There are 9 hidden switches. A switch that is on adds its own fixed numbers to the row, and there is some noise. The rows also spread widely along 12 directions, which tell nothing about the answers.
Known rows, each followed by its switches (1 for on, 0 for off):
[-17  17   5 -13  15 -13  -3 -16  -4  26  -3 -28 -13 -29 -28  27 -14  23
   1  32 -17  18  13   2   7  -5   2 -17 -26  -6 -23  10 -13   1 -14   4
 -11   4 -20  33 -30   8]
0 0 0 0 0 1 1 1 1
[  0  -5  -2  -2 -11   0  -1  19  -9   4 -15  18  -7 -20  18   3 -29   3
   4   9  14   7  11   1  22  -7   4 -17  -5  -5  11 -16  12  -4  -9 -10
 -14  11  10   0  -6  23]
1 0 0 1 1 0 1 0 0
[ -1  13   2   3  15  14   3  -5  16 -34  13 -35   1 -25  30 -11   5   4
 -12  -3 -19 -21  10 -16  19  16 -15 -14   6  -5  11 -27 -28   3 -33  13
  11 -28 -19  13 -10  -3]
0 0 0 0 0 1 1 0 1
[  1 -10  -9   5 -13   0  12  26  -7  12 -38  18 -26  -7  16  12 -13   0
 -17   9  18   5   7  -2  23  -9   6  -2  -4  23   2   4   1   1  -6   5
  -6  -3   8  14  -7  21]
1 1 1 0 1 0 0 0 0
[ -4  12  12   9  14  12 -11  -3  17 -10   5 -35  10 -12   4   6 -19  -5
  -5   5 -17   0   0  25  -7  -2   3   8 -14   4   1  10  16   4 -14 -26
  -7  -1 -17  -4  -2 -26]
0 0 0 1 1 0 0 0 0
[  0 -11   0   6  -1   1   6   2  14   4   3   2   8 -20   8  -8 -30   7
  31  -6 -11 -11  15  20   9  -6   8   6  12   1  29   8  26   9   7 -18
  -8  23  17 -31  22  -6]
0 0 0 1 0 0 1 0 1
[ -4   7  -9   0  -6  15  -5  15  19  -2 -33 -12   9 -18  31 -16  -6 -11
 -22   5  -5 -13  18  26 -13 -11  -1  14 -24  24  -7   4  19  -2 -13 -24
  10 -20  -1   7  10 -15]
1 0 0 0 1 0 0 1 1
[ -4  11  -2  12  10  22  15 -13  13   7  -8 -26   8 -18  21   4 -19 -18
 -22   3   6 -17   8  10 -12 -18  20  14  -9  10   0   3   6 -17   2  -9
   5  -1  -6  11   6 -16]
0 1 1 1 1 1 0 0 0
[-13  -7  -1  23   5  12  16   6  -7  -8 -18  17 -13  -4  12  22 -17 -15
   2   5   3   5  -6   4  23 -18  14  20   9   4   0  23  16  -1   9  -3
 -16   0 -18 -17 -10   1]
1 0 1 1 1 0 0 0 0
[  7 -23   4  14  -7   6   5   5  -2  17  -9   4 -24 -19   4   6 -28   6
   9  -5   5  -1  -2  19  18  -8   0   0  16  14  13  21   6   7   2   5
 -17  16  14  -3   3  18]
1 0 0 1 1 0 0 0 1
[  6 -24   2  26 -10  11   0 -31   1  28  29 -19  -1  -4 -19  -3 -15 -12
  18 -10  21 -32 -16  26   0  10  -8   9  19   0   6  28  15   3  19 -10
  -2  22  14 -16   4 -13]
1 1 1 0 0 0 0 0 0
[  6 -11  -6  -8  -1   0  15  -4   2  21  -4 -20  -3 -31   9 -15  12  22
  15  -7 -12 -28  26   2   7   8 -30 -10   6  14   1  14  -4  11 -12  -2
  -3 -11  -4  11  -6  20]
1 0 0 1 1 0 0 0 1
[-20  18  -1   2   9   0  -3  -1   5  -3   0 -25  24 -16  15  11  -2  -1
  16   8 -15 -17  22  17  -1  -6  -9  11 -10   6 -16  22  24   9 -14 -45
   0 -17 -40 -22 -13 -14]
0 1 1 1 1 0 0 0 1
[  8 -12  17   2   8   1   4 -17  25  13  20 -36  -8 -40  -4 -17   3  14
  15 -10 -27 -30  14  16  11  10  -8  -5   7   6   6  33  -7  -3  -2  28
  -6  -7  -1   8  -2  -4]
0 0 1 0 1 0 0 0 1
[ -7   1   4   6  -9  -2  -1  25  15  -2 -29   5  -8  -9  12  16 -22  -7
   0  15  -8  10   9  16  14 -13  16   9 -12  23  -4  26  12  10  -6  -4
  -7  -6  -7 -11   1  -2]
0 1 1 0 1 0 0 0 1
[  6 -10 -19  -4 -19  11  17  22   9  16 -32  -3   0 -23  38  -1 -11 -12
  -4  -3   2 -12  27  13  -6 -18   3  13  -3  42   7   8   6  13  -8 -20
   9  -6   5  -3  12   9]
1 1 0 0 1 0 0 1 1
[ -6  -3  -3  17  -3   5   6  12  17 -16 -17   7  14   2   8  -6 -12  -3
  18   7 -10 -14  11  14   8  -3   5  22  -1  -1  10  20  29  22   4 -22
   0   3  -3 -37  22 -19]
0 1 1 1 1 0 1 0 1
[-10  -4   5   4  -5 -12   1   3  -5  -3   0   4  -4 -10  -6   3   5  11
  32  12 -19  -5  18  -1  27   7 -21  -3   5  -5  -7  25   5  26 -12  -4
 -14  -9 -23 -25 -18  10]
1 1 0 0 1 0 0 0 1
[ -5   8  -3  14  -2  14 -23  12  -5   0  -9 -26   0   7   4  23 -18  -3
 -23  13  17   4 -19  23  -4   7 -13   0 -18  11 -11  -2   8  15 -23 -39
  -1  -2 -14  16 -10  -8]
0 0 0 1 1 0 1 1 0
[  5  -6  -1 -14  -3  -6  11  -3  15  20   2 -18   7 -21  -3 -18  14  18
  24  -2 -24 -24  30   8   0  11 -21  -5  -5  12   5  17   3  12  -5  -6
  -1  -6  -1   0   1   0]
0 0 0 0 1 0 0 0 0
[-28   7  -1   8 -10 -16  14   2 -14  14 -18  37 -11   2 -21  19  -4  -6
   6  30   8  12   3   1  22 -11  11   4 -19 -10 -30  33  19 -10  24  11
 -16  -4 -10  -8 -20  11]
0 1 1 0 0 0 0 1 0
[ -6  -2  -4   9  24   9  14   1  13  -6   5 -34  -4 -24  24  12 -11  19
  13 -13 -19 -16  16   0   9   1 -11   4  16  16  15   3  -4  23 -23 -23
   0  -5 -22  -5  -5  -6]
0 0 1 1 0 1 0 1 1
[ -3   1 -15  17   5  12  -8   3 -11   2 -13 -20 -12   6  11   5  -7  15
 -24   0  30 -23 -12   3   9  17 -32 -14   6   7  -1 -18  -6  10 -26 -28
  11 -10  -2  24  -6   7]
0 0 1 1 0 1 0 0 1
[ -1 -15  -4  11  17   1  11  -3  -9  15   0 -11 -26 -15  -2  13 -10  18
  12  -1   2 -13   7  -1  25  -1 -10   2  22   3  14   9  -6  16  -8   0
 -11  15  -3  -3  -7   6]
0 0 1 0 1 0 0 1 1
[  4 -15   3  -1  11   1  24 -17   5  23  15 -29  -5 -33   1  -2  10  17
  29 -14 -18 -28  19  -2  11   6 -17  -1  17   9   6  26  -4  10  -3   1
  -9  -2 -17   1 -15  10]
1 0 1 1 1 0 0 0 0

New rows. What belongs after each?
[-15  21 -12 -10  16  -4   1   6   0  15 -23 -14   9 -10  -1  18 -30   6
  -5  23   6  15  19   5  -6 -18  14  -7 -27   1  -4 -21  25  -6 -11 -51
  -2  17  -6   6  -4  -7]
0 0 1 1 0 0 0 0 0
[  3   1 -13  -7 -16  13  16  -9  -5  37  -8 -42  -6 -20   5  22   0 -11
 -14   6  10  -6  -1   7 -11  -2 -10  -6  -6  40 -25  19 -23   6 -11  -9
   8 -12 -15  33 -21  26]
1 1 0 1 0 0 0 0 1
[ -8  10 -10   3   0   0   0  -1   4  13 -14 -18  13   4 -12   9 -16  -2
   1  23  11   3   6   8 -10  -2  -1  -1 -23  -2 -13  -4  22  11  -8 -48
   4  12  -6  -2  -3 -10]
1 1 1 1 0 0 0 0 0
[  8   2   5  20   6  19   0 -18  12 -16  19 -29  12   3  -7  -8 -15 -15
   6  11   0  -9  -4   2  -1  10  -4   3   2 -24   8 -10   6  17  -8 -19
   1  19  -2 -21   8 -19]
1 1 0 1 1 0 0 0 0
[  3  -2  -8   3  -5  18  21   2  21   6 -19 -10   4 -14  16 -10  -6 -14
  -6   4  -4 -18   8   6  -4 -10   8  10  -4  15   1  14   3  -1   8   2
   7  -5   4   1  18  -1]
0 0 1 1 1 0 0 0 1
[  5   0   0  -5 -21  -3   8   2  42   2 -10 -14  27 -12  -2 -40   6   2
  19  12 -19 -23  21  10 -12  15  -8  -7 -26  -3 -11  16  20  15   2  -9
  13 -11  13 -11  23  -8]
1 1 1 1 0 0 0 0 1
[  2   0  -1   8 -19  10  -7  10   5  -3  -7  -1  13 -11  24 -13 -12 -13
  -6   2  14 -15   6  18  -1   3  -8  -4 -11   5  -2  -2  20  -2  -7 -23
   2  -8   5  -7   4   2]
1 1 0 1 1 0 0 0 0
[-12  11   9   4  -2  13   2  12  13 -22   0  -8   5 -25  36   9 -11 -18
   1   5 -20   2   6   8  13 -10   6   2  -5   9 -10  14   1  -1 -12   1
  -6 -23 -28 -13 -14   6]
0 0 0 1 1 0 0 1 1
[-11  10  -5   6   3  -1   4  14   7 -11 -20  10  -5  10  -8  12 -19  -6
  -3  27   2  18  -1  -7  13  -4  13  -1 -19 -12  -5 -10  11   9  -3 -13
  -5  10  -2  -9  -1  -6]
0 0 1 0 0 0 0 1 0
[-16  10 -18   1   6  -1  14  -1  -9  11 -20  -9   0   0  -2   6  13  12
  -1  10   4 -18   9  -3   7   5 -24  -2  -4   8 -17   7   5   8  -8 -26
   6 -17 -20   6 -12   9]
0 0 1 1 0 0 0 0 1
[ -3   0  -6  13  13   9  10  -6 -12   3  -5  -5  -9  -1  -6   4  -7   9
  -4   9   9  -9   0  -3  12   3  -8   4   4 -14   9  -8   4   9  -2 -10
  -5  15  -1   1   1  -1]
0 0 0 1 1 0 1 1 0
[ -1  10  -1 -15 -18   0  -1  22  14 -10 -10   4   5  -7   4   0 -13 -10
  11  35 -10  17  11 -16  13   3   0 -24 -23 -12 -13 -17  -9  20 -18  -3
   0   1  -6  -9  -4  18]
0 0 0 0 1 0 0 1 1
[ -4   4   2  -1 -24  -3   4  19   4 -12  -1   4   0 -16  21  -8   9   1
   1   8  -3 -12   5  -6  23  19 -19 -21  -7   2 -13   7 -11   7 -12  18
   2 -30  -4   4 -12  30]
0 1 0 1 0 0 1 1 1
[-12   3 -21  -2  15   5  40 -17  -4  14 -26   7   3 -19   4 -16   8   5
   9  11  -2 -25  34 -17   5 -18   1  13   1 -14  -1   0  14  -9  15  -7
   2   4  -4  -5   8   4]
1 0 1 1 1 0 0 0 1
[ -9  15  -3   2  25   6   2   1   3 -17 -10 -13  -8 -18  14   2 -14   0
 -14  18  -4   0  16 -12  21  -9   8  -6  -4 -15   4 -23  -3  -9 -19  -3
  -2   0 -14   3  -7  -5]
0 0 1 0 1 0 0 0 1
[ -5   2   5  12 -19  23 -14 -17  13  -5  30 -12  33 -11   9   0 -29 -44
  26  14   5  -8 -11  23  -9  -7   6   2  -5 -19 -14  10  21   0   6 -30
   0  12 -15 -41   2  -8]
1 0 0 1 1 0 0 0 1
[ -4  14  -4  -2  -3  19  -2 -25   8  17  22 -45  27 -22   5  12 -19 -31
   2  18  11 -17   0  10 -14  -9  12  -2 -13  -8 -16   0  -1  -6  -2 -26
  10  11 -19  -1  -4  -7]
0 1 1 1 1 0 1 0 1
[ -8   6   9  14  -3   8 -11 -12   8   1   7 -17   2  -8  -8   1 -15  -7
  -5  11   0  -5 -12  25   2   5  -5  -4  -9  -3 -14  19   9  -8   1  -3
  -4  -5  -3   0  -5  -5]
0 0 0 1 0 0 0 0 1
[ -2   8  -1   5   5   7  21  -7   5 -18  -2   1 -11   6  -9  -4   2 -11
  -5  19  -7   4  -2 -25  21   8   2  -5   0 -19   4 -16 -17   3  -1  24
  -1   1  -1  -2  -3   3]
0 0 0 0 0 0 0 0 0
[ -4  -3 -11  -6 -23  -3   6  12   3  15 -20   0   3  -9   3  12 -18  -8
  13  15   1   7  13   7   4  -8   5   2  -9  19  -4   8   7  19  -4 -21
   1   6  -2 -10   0  11]
1 1 0 0 0 0 1 0 1
[-16   3  10  13 -14  -3  -9  24  -3 -13 -17   8  -7  -8  19  24  -6 -10
   0   7 -11  12   2  20  22  -4  -4  10  -9  25 -17  37  12  10 -13  -6
 -16 -29 -32 -11 -29   5]
1 1 0 0 1 0 0 0 0
[  5  -4  -1  15 -12  13  -3   5   2  -6   5  -2  -2   7   9  -3 -16 -11
  -5   0  18  -9 -17   7   9  14 -11 -12   5  -1   8 -11   4   4  -4 -10
   1   4  13  -7   4   7]
0 0 0 1 0 0 0 0 0
[ -4  -6  -1  29  -6  18 -20   9   4 -25  -7  -8  -2  16   9   5 -10 -16
  -4   3   4  -7 -18  20  11  11 -20  14   5   6  -1  11  10  27 -18 -26
   0 -10 -16 -23   0 -16]
1 0 0 0 1 0 0 0 1
[  2  -7   9 -13 -20 -15   7  -2   7  40   9 -11  -8 -33 -12   9 -11   6
  17   7  -4  -4  10   9  13   3   8 -21 -10  14  -9  28  -5  -7   6  22
 -10   3   6  18 -16  24]
0 1 1 0 0 0 1 0 0
[ 16   1  17  -7  -1  10   7 -17  39  -6  30 -65  22 -27  -6 -13  10  -1
  22   4 -44 -16  13   1 -10  21 -10  -3 -11   2   0  17 -17  31 -20   4
   5  -7 -21   0  -3 -13]
1 1 0 1 1 0 1 0 0
[ -5   7  -9   0   1   2  25  -2  18  -5  -5  -5  15  -6   1 -13   0  -5
  18  18 -11 -11  19 -14   2   1   3   0  -8 -14  -2  -3   6  16   2 -13
   8   4  -1 -21  13  -3]
0 1 1 1 0 0 0 1 1
[ -3  -9  -8  22  -7   6   0  23  -6  -2 -20   6  -6   8  23   7 -17   7
  -6 -16  15 -14   1  26   9   5 -14  12  12  31  19  12  25  14  -8 -34
  -2  -6   9 -14   7  -3]
0 1 0 1 0 0 0 0 0
[-16   8  10  20 -13  -2 -14  13   7 -21 -17  20   3  14  -7   2 -19   1
  -2  20   0  11 -15  16  13  10  -1  -2 -22 -12 -11  12  21   8   0  -6
  -9  -8  -1  -6   1  -6]
0 0 0 1 0 1 1 0 0
[  8  -3  -6  -5   8  15  10  -5  16  16   5 -33   6 -31  19  -8 -16   1
   4  -2   0 -24  18   5  -5  -7   1  -5   1   5  12  -9   2   2 -10 -20
   6  13   4   3  12   0]
0 0 1 1 1 0 0 1 1
[ -6  -9  10   4  -9  -2   4  12  -1   6   0   7 -18 -17   7  22 -12   6
  15   3 -12   7   3   5  24  -1  -6  -6   2  14  -3  24  -9  13  -8  14
 -18  -8 -16  -1 -22  19]
0 0 0 0 1 1 0 1 0
[ -3  -4   7  10 -31   7 -19  32  27 -20 -14 -15   4  -1  15   8  -6  -8
   1   6 -11   4 -22  17  11  19 -14  -9 -17  25 -22  26   0  29 -23  -9
   2 -32 -19   3 -12   9]
1 0 1 1 0 0 1 0 1
[  3  -5  -8  -8  -6   4  19  -8  11   5  -6 -14   3  -8 -15  -1   4  -3
  24  20 -22  -1  13 -15   6   2  -4   4  -4  -6  -2   6 -14  32  -4   2
   1   9 -14  -9   1   5]
1 0 0 0 1 0 1 0 1
[ 18 -13  19  11 -28  24 -14   3  31 -12  38 -38   5 -25  29  -7 -10 -31
   3  -9 -10 -21 -16  22   5  18  -8 -10   8  18   0  21 -20  13 -16  19
   5 -17  -4 -10  -1   4]
0 1 0 0 1 0 0 1 1
[  1 -17   0  15  -1   0  17   9  -3  13 -14  -4 -31 -12  -1  25 -23   9
   7   5   4  10  -3  -2  25  -5   5   0  14  16   4  20  -7  23  -4   5
 -14  14   1   0  -9  20]
1 1 1 1 0 0 0 1 1
[  3  -8   5  24  -1  14 -12 -14  13  -3   7 -18  -8   5 -15 -10 -13  -2
  -7  10   9 -20 -18  11   8  16 -13  -4   1 -18   1   5  -2  11  -5   5
   4   6   8   2  11 -15]
0 0 1 0 1 1 0 0 1
[-12  12 -15   4   7  18  22 -21 -17   2   3  -8  -8  -2  -2  12   9 -23
 -10  25   8  -7  -1 -24  10  -5  -7   2   2 -17 -18  -9 -24   0  -1   9
   5  -2 -24   2 -16  11]
0 0 0 0 1 0 0 1 1
[-15  18   7  -6   5  -2  -9 -10 -19  19   4 -21  -7 -38   4  36 -35   1
  -3  28   7  20  13   1  13 -19   8 -25 -16  -8 -25  -4  -8 -11 -21 -14
 -15   6 -28  19 -39  26]
1 1 0 1 1 1 0 0 1
[ -2  -8  -9   4  -4   8   3  23  19  -7 -20 -13  10 -12  22   4 -11   5
  17   2 -14  -7  14   9   3  -2  -6  11  -5  17   5   9  15  37 -18 -37
   2  -2 -15 -17   8  -6]
1 0 1 1 1 0 1 1 1
[ -5   1 -15   1   6   6  22 -26  -8  42 -17 -16 -10 -22  -9  -9  12   4
 -19   8   8 -32  21  17 -11 -11  -5  15  -8  13 -12  26   2 -16  17   7
   6  -3   7  25   6  -3]
0 1 0 0 1 0 0 1 1
[  6  -4 -11   4  -2  13  20   3   7  -1 -14  -4  -5   5   4  -4   4  -8
  -5   5  -3 -10   6  -6   5   3  -7   9   5   8  12  -3  -7  15  -2   1
   4   2   3  -3  11  -2]
0 0 0 0 1 0 0 0 0
[ -9   7   7  -4   1  -7   5  21  13 -11 -23  -7  -2 -19   9   7  -8  14
   5   7 -27  15  16   5  14  -1   3  -1 -18  15  -2  11  10  12 -15  -8
 -13 -14 -15   6 -13   5]
1 0 0 1 0 0 1 0 0
[  0   8   1  13   8  27  21 -14  22 -19   3 -41   4   7  -7  15   6 -25
   0  15 -29   2 -11  -6  -5   3   1  22   3   7  -9  21 -23  32  -7   4
   4  -7 -35 -10   0 -14]
0 0 0 1 1 0 0 0 1
[  3  -6  -6  16   7   4  -8  -2  -3   1   3 -19 -11   1  -3  -4 -14  24
  -2   1  19 -21  -8  -3  16  24 -31 -24  11 -11  10 -20  -4  18 -23 -17
   4   6   9  10   1   7]
0 0 1 1 0 1 0 0 1
[  2   6  -2 -14  -4   4  18  -7   6  22  -4 -38  -6 -43  20   5  -3   7
  -8   2  -9  -9  22  -7   1  -2  -5 -21  -7  24 -12   0 -26  -3 -21   8
   5 -19 -11  35 -20  29]
1 1 0 1 0 1 0 0 1
[ -4   4  23   8  11   0 -19 -16  21 -23  47 -42  12 -34   6 -14  -6   9
  29  -2 -25 -20   2   4  22  24 -21 -28   3 -28  -6   2   1   3 -25  -2
  -8 -14 -24 -16 -23  -2]
1 0 1 1 0 0 0 0 1
[ -9   5  -6   8 -11  18  -6  14  19  -4 -16 -12  21   0  21  11 -22 -28
   2   9   0  -5  -4  25 -11 -13   8  17 -13  20 -10  16  21  12  -5 -42
   7  -5 -18 -21  10 -14]
0 0 1 1 1 0 0 0 1
[ -2   0  -7   0  -3   4   6  19  -2  11 -31  -4 -18 -12  14  23 -30   9
 -16   8  10  19   3   2  10 -10   4 -12 -11  25   2 -13  -3   6 -19 -17
  -8   2   2  25 -11  21]
1 0 0 1 0 1 0 0 0
[-10   0   1  27   0  14 -19   5   0  -4 -20 -12   1 -18  28   3 -24   3
 -21  -9  11 -22   2  44  -1  -8  -4  20  -4  21   1  21  29  -2 -12 -30
  -2 -14  -5   4   3 -17]
1 1 0 1 1 1 1 0 1
[  6 -11  -3 -19  -7   6  29  14  14   9  -5   1  -8 -56  45  -6  -9  -6
   8  -6 -10 -11  33 -20  23 -17  20 -12   2  13  16 -12 -14 -13  -6  27
  -4  -4   0  11 -10  28]
1 0 1 0 1 0 1 1 0
[-12  12   1  -6  19 -12   8  -3  19  13  -7 -22  11 -27  -1  -1 -11  16
  14   8 -23  -7  37  17  -6 -11  12  10 -19   7   4  13  28   1  -3 -29
  -3   6  -5  -7   3 -26]
0 1 1 0 0 0 0 1 0
[ 11   1  -8 -16  -2  13  24  -4  39   9  -8 -41  16 -28  13 -11 -12   0
  14   4 -27  -6  26  -4 -18  -4   4  -4 -10  20  10  -8 -12  24 -16 -19
  12   5  -1   4  16   1]
1 0 0 1 0 1 0 0 1
[ -3  12   1   3   7   8   7 -20   0  13  10 -21  11 -12  -6   1 -14  -9
   1  14   4 -10  11   8  -6  -4   4   1  -9 -12  -2   1   9  -8   2 -16
  -2  14  -3  -4   0  -8]
0 1 0 1 1 0 0 0 0
[ -4   9   4  -1  -5   6   9 -25   8  13   6 -34  -3 -22 -12   1  11 -12
  -9  16 -12  -9   3   5  -1   3  -5  -2 -13   8 -28  25 -17  -6  -1  20
   3 -20 -17  20 -19   4]
1 1 0 0 0 0 0 0 1
[ -5   2   1   9   6   5   5 -17  19  -4   3 -22  14 -16   1 -15  -4  -6
  13   2 -20 -19  20  19  -4  -1   1  18  -2   2   4  18  18   6   1 -17
   3  -2  -5 -23   9 -25]
1 1 0 0 0 0 0 0 1
[  4   2 -13   7   7  21  11 -14  -6   1  -6  -5  -9  -9  11 -13 -13 -16
 -21   9  21 -19   4  -7   8  -6   1  -3   9 -13  13 -28  -7 -15   0   4
   8  13  16   5  12   1]
0 0 0 0 1 0 0 0 1
[  4  -3   1  15  -7  30   5  -6   3  -3   7 -30  -4 -12  17  15  -9 -28
 -20   1   8  -5 -21   6  -1  -2   3   6  -1  12  -9   6 -15   4  -8   3
   0  -4 -16  15 -11   3]
1 0 0 1 1 0 1 1 0
[  1  15 -12  -7  13   9  29  -4  19  -3 -16 -26   9   5 -14 -10  16   4
  -2  28 -16  -7  16 -26  -7   8  -9  -1 -21 -15  -9 -15 -10  24 -10 -12
  11   3 -10   9   9  -9]
0 0 1 1 1 0 0 1 0
[  1   9  -6   7  -8  13  19  -5  10   0  -9  -1   6   4  -4 -10 -11 -17
 -12  21   8   0   0  -3  -7   0  11   1 -16 -11  -2  -7   4   0  11   0
   6  11  17  -2  17  -4]
0 1 0 1 0 0 0 1 0
[-13   6 -25  11  12  12  29 -23 -21   2  -3   5   2  14 -11   0   6  -6
   6  18  16 -17   2 -20   7   2 -16   7  11 -27  -2 -14   2  11  11 -20
   6  14  -7 -18   4   3]
0 0 0 1 0 0 0 1 1
